The rows of a group lie close to one hidden flat surface of 13 dimensions, which passes through zero. Surfaces can cross.
(in the rows, 128 means zero)
Known rows, each followed by its group:
[176 191 141 102 132 117  89 172 115 116 127 105 144 131 148 114]	Q_338
[153 155 132  63 131 141 154 143 163 136 189 119 159 105 150 163]	Q_166
[175 101  86  81  44 172  95  99 117 129 134 185 108 154 104 167]	Q_715
[104 118 102 152 140 122 131 159  95 159 167 139  90 151 131 153]	Q_338
[119 130 126 113  69 168  96 161 111 150 166 132 140  96 123 155]	Q_166
[140  83 123 160 136 153 144 105 130 155  95 134 137 123 131 121]	Q_338
[134 100 140 156 108 142 123 153 127 173 139 153 114 171 103 113]	Q_166
[111  81 152 131 103 143 144 186 185 110 120 163 126 166  83 180]	Q_166
[ 89 130 199 135 136 162  89  53 180  61 130 158 160 109 148 147]	Q_71
[ 79 135 110 132 132 149 138 143 111 130 141 155  88 125 147 162]	Q_71
[126 139 165 102 168 137 130 172 184 119 147 136  91 123 170  96]	Q_71
[ 69 125 139  90 136 119 119 151 123 210 171 133 103 196 118 163]	Q_338
[176 155  90 119 135 162 129 198 133 166 171  75 102 134 147 118]	Q_71
[153 154 109 123 170  96 111 186 135 167 128  97 131 113 141 148]	Q_715
[120 116 109 152 138 120 172 128 120 117 134 136 126 104  91 185]	Q_166
[110 118 153 119 137 176 116 184 103 117 101  88 124 123  98 202]	Q_338
[ 87 121 147 135 130 134 123 161 124 200 128 124 121 109 128 107]	Q_715
[126 124 116 124 108 160 112 102 120  96  94 154 113 164 176  82]	Q_71
[174 163 185  95 137 185  76 102 132 148  50 177  94 137 116 110]	Q_715
[ 79 153 104 144  87 140 127  74 136 146  72 189 101 134 120 102]	Q_715
[133 115 104 135 159 139 177 139 144 116 150 116 107  95  98 205]	Q_338
[134  82 159 142 158  87 128  92 140 120 142 198 154 120 114 191]	Q_166
[130 124 141 142 132 102 115 111 121  90 151 151 114 155 145  97]	Q_338
[ 75 147  91 154 115 130 127 102 123 119  90 130 104 127 147 104]	Q_166
[137 127 153 128 101 112 136 131 100  62  98 151 141 160  92 135]	Q_71
[134 114 128 153 139 135  96 191 131 147 164 101 151 124 175 126]	Q_338
[154 123 140 159 149 128 130 116  95 129 143 125 151 148 152 100]	Q_166
[118  91 137 149 138 143  95 164 151 132 128 164 116 142 152 161]	Q_71
[115 131  72 108  81 120 130  89 115  94 155  96  85 116 115  90]	Q_338
[171 119 163 150 142  98 185 112 144 153  94 186 150 139 128  42]	Q_338
[153  81 157 165 153 146  99 124 118  57 124 111 125 179 145 128]	Q_166
[114  78 106 140  90 104 153 119 126  65 158 122 143 109 109 142]	Q_166
[144 138 121 148 143 129 148 161 151 148 117 133  73 161  73 148]	Q_71
[133 178  70 163 110  93 172 171 104  54 122 147  97 120 118 125]	Q_715
[127  82 154 156 182 129 137  93 119 162  83  99 145 127 125 119]	Q_715
[142 179  78 106 162  33 148 127  95  83 154 104 133 108 134 160]	Q_338
[ 92  81 167 102 108  98  87 144 162 227 137 134 202 118 132 129]	Q_71
[ 93 166  83 145 138 109 114 137 148 150 128  61 103 190 129 111]	Q_166
[ 89 136 136 180 114 158  97 126  84  99  93  70 161 159 143 104]	Q_71
[133 141 116 129 116 106  99 151 112 132 106 127 110 163 129  95]	Q_71
[100 128 164 115 110 150  95  69 170 112 143 130 166 144 111 164]	Q_71
[ 98 162  98 150  89 107 202 144 166 127 114 115  97 182  82  58]	Q_166
[178 122 123 149 136 163  60 155 141 120 177 118 120 123 160 152]	Q_71
[137 162 113 114  98 104  83 112 139 147 148 167 145 101 105 178]	Q_71
[126 169 119 166 105 154 121 200 129 131 143 180 126 101 173 108]	Q_715
[144 108 113 135 131 169  86 131 127 145 130 110 122 155 150 151]	Q_715
[183  87  88 216  99 111 168 191 142 127 153 126 196 148 126 119]	Q_715
[166 168 129 100 105 145  79 124 149 123 135 121 119 121 127 111]	Q_338
[168 126 193 125 188 141  76  82 158  68 141 132  85 177 149  96]	Q_715
[161 125 106 153 122 176 167 152 136 183  96 107 113 139 101 108]	Q_338
[ 89 158  99 164 119 168 143 134 101  90 119  66 120 163  71 210]	Q_715
[114 126 118 163 119  93 119  99 101  85 121 127 114 120 103 116]	Q_166
[121 105  83  86  83 113 188 121  90  81 173 129 132 104 134 130]	Q_715
[127  85  93 142 114 153  91  93 100  94 179 112 105 127 149 149]	Q_166
[115 130  92 136 117 162 135  99 134  84 191 102 145 155 182 137]	Q_166
[ 84 135 122 175  51 138  67 166  92 131  62 178 155  98  91 181]	Q_715
[ 91  97 127 168 117 100 112  99 122 115  92 172 150 102 167  96]	Q_715
[163 176 112 144 154  48 123 119 117 145  83 106 180 141 125 102]	Q_338
[181  38 133  97 111 120 177 144  94 144 130 141 139 163 101 110]	Q_71
[ 89 106 136 166 124 100 150 167 167 117 171 113 148 125 124 120]	Q_338

New rows. What belongs after each?
[155 132 155 171 157 198 112 151 138 186  66 138 188 138 171 146]	Q_338
[149 136 146 176 144 170 204 147 134 119  87 121 124 113  73 132]	Q_71
[151 144 115 132 146 116 117 233  85 125 146  99 160  66 171 148]	Q_338
[ 69 137  74 192 126 115 142 121 136 165 110 112 116 149 110 142]	Q_715
[105 146 106 120 107 134  69 118 140 147 154 119  84 166 128 121]	Q_166
[113 127 123 130 130 100 185 123  50  91  97 153  94 160 120  89]	Q_338
[125 105 121 123 174  67 115 132 128 142 134 101 149  99 162 127]	Q_715
[134 111 135 157 134 124 108 113 118 140 176 169 110 154 119 155]	Q_166
[124 189  63 122 141 118 168 163  84 149 179 127  94 150 166 138]	Q_338
[146  64 158 110 147 110 183 101 141 119  86 163 175  41 130 132]	Q_338
[133 120  89 188 161 186 177 114 158 145 136 109 113 178 125 168]	Q_338
[105 175 117 155 182  91 119 127  98 132 102 138 110  88 148 156]	Q_166
[114  94 118 153 127 104 115 147 138 138 158 101 101 134  88 139]	Q_338
[137 164 121 106  65 109 128 118 152 117  68 158 161 135 119  79]	Q_715
[ 37 158 120 133 192  35 142 125 131 117 181 102  86  86 134 142]	Q_715
[156 154 156 116 136 120 129 138 123  96 163 161 121 115 139 115]	Q_166
[193 146  28  95 110 115 157 142 134 149 123 124  77 168 142  96]	Q_715
[138 108 174 100  94 137  91 220 157 132 155 150 151 134 107 172]	Q_166
[130 104 127 158 170  95 127 151  90 135 140 139 149  88 143 177]	Q_166
[161  84 156 126  98 166  67 208  95 157 150 135 166 104 138 170]	Q_715
[135 146 111  96 142 189 125 109 151  99  59  90  29 153 127  81]	Q_166
[122 119 104 113 133 180 135 158  55  99 159 148  90 111 189 156]	Q_338
[123 109 111 121 138 150 107 148 116 156 135  73 120 164 128 147]	Q_338
[123 113  94 109 135 143 168 156 148 153 138 101 103 181 107 170]	Q_71
[ 98 100 107 154 166 160 160  85 142 192 155  95 118 147 134 154]	Q_715
[125 122 111 129 140 103 156  69 127 114 135 132 137 110 114 148]	Q_166
[188 138 132 132 168 136 172 114 150 131 155 170 108 116 159 103]	Q_715
[ 97 184 141 136 120 162 131 136 172 105 114 126 135 189 139 130]	Q_166
[181 159 137 135 159 134 153 108 165 135  97 127 149 143 130 114]	Q_715
[135 100  98 115 136 136 188 156 135 118 142 100 158 113 177 115]	Q_166
[123 122  94  71  68 172 151 127 129 137 103 138 160 183 163 117]	Q_71
[109  82 103  95 105 163 131 142 131 140 155  67 124 116 145 121]	Q_338
[199 117 187  95 124 152 149  84 106 130 131 120 209  92  74 165]	Q_166
[163 121 129 116 140  78 122  82 132 158 157 127 154  63 114 120]	Q_71
[178 108 147 160 150 152 126 117 161 175  97 149 137 123 106 136]	Q_338
[104 132 109 130 137  98 149 110  72  95 134 134  87 134 112 136]	Q_71
[155  75 133 157 128 153 125 113  90 161 127 146 102 126  84 147]	Q_166
[116 168  60 124  87 123 130 113 148 103 140 148 127 133 153 146]	Q_715
[118  72 164 134 127 185 113 139 162 165 153 144 140 151 165 106]	Q_338
[130 144 141 103 142 134 120 134 144 126 117 129 107 108  95 183]	Q_166
[139 153 100 140 116  87 159 155  85 106  92 106 121  94  89 111]	Q_338
[101 160 104 162 103 149 115 112 116 136 108  79 137 177 148  71]	Q_166
[132 141 108 119 144 115 113  97 139  67 171 155 116 116 175 154]	Q_715
[ 92 136 115 151  94 143  79 111 153 159  95 147 105 171 136  92]	Q_715
[118 150 136  98 109 166  81  50 133 104 129 118 170 132 182 118]	Q_166
[125 139 144  63 126  99 114 119 106  76 137 103 119 138 123 135]	Q_338
[ 86 126 111 107 128 105  64 164  88 116 118 123  96  98 186 113]	Q_715
[125 163  99 115  79 107 114 111 155 123 152 116 113 107 111  81]	Q_338
[131 104 126 141 119  79  98 143 140 105 163 145 113 140 125 110]	Q_715
[122 154  84 107 141 104 116 143 109  77 142  81 128 117 154 169]	Q_715
[142 154 123  90 144 135 137 179 122 110 128 116  98  72 147 131]	Q_166
[163 116 151 152 154 147 139 120 102 103  97 123 119 138 136  93]	Q_166
[ 95 148 113 102 117  97 145  82 153 100  83 112 155 112 150  87]	Q_166
[120  98 111  97 144 137 167  64 134  82 102  84 120 146 100 166]	Q_338
[145 126 126 111 137 144  42 136 132 164 138  68 148 170 159 134]	Q_338
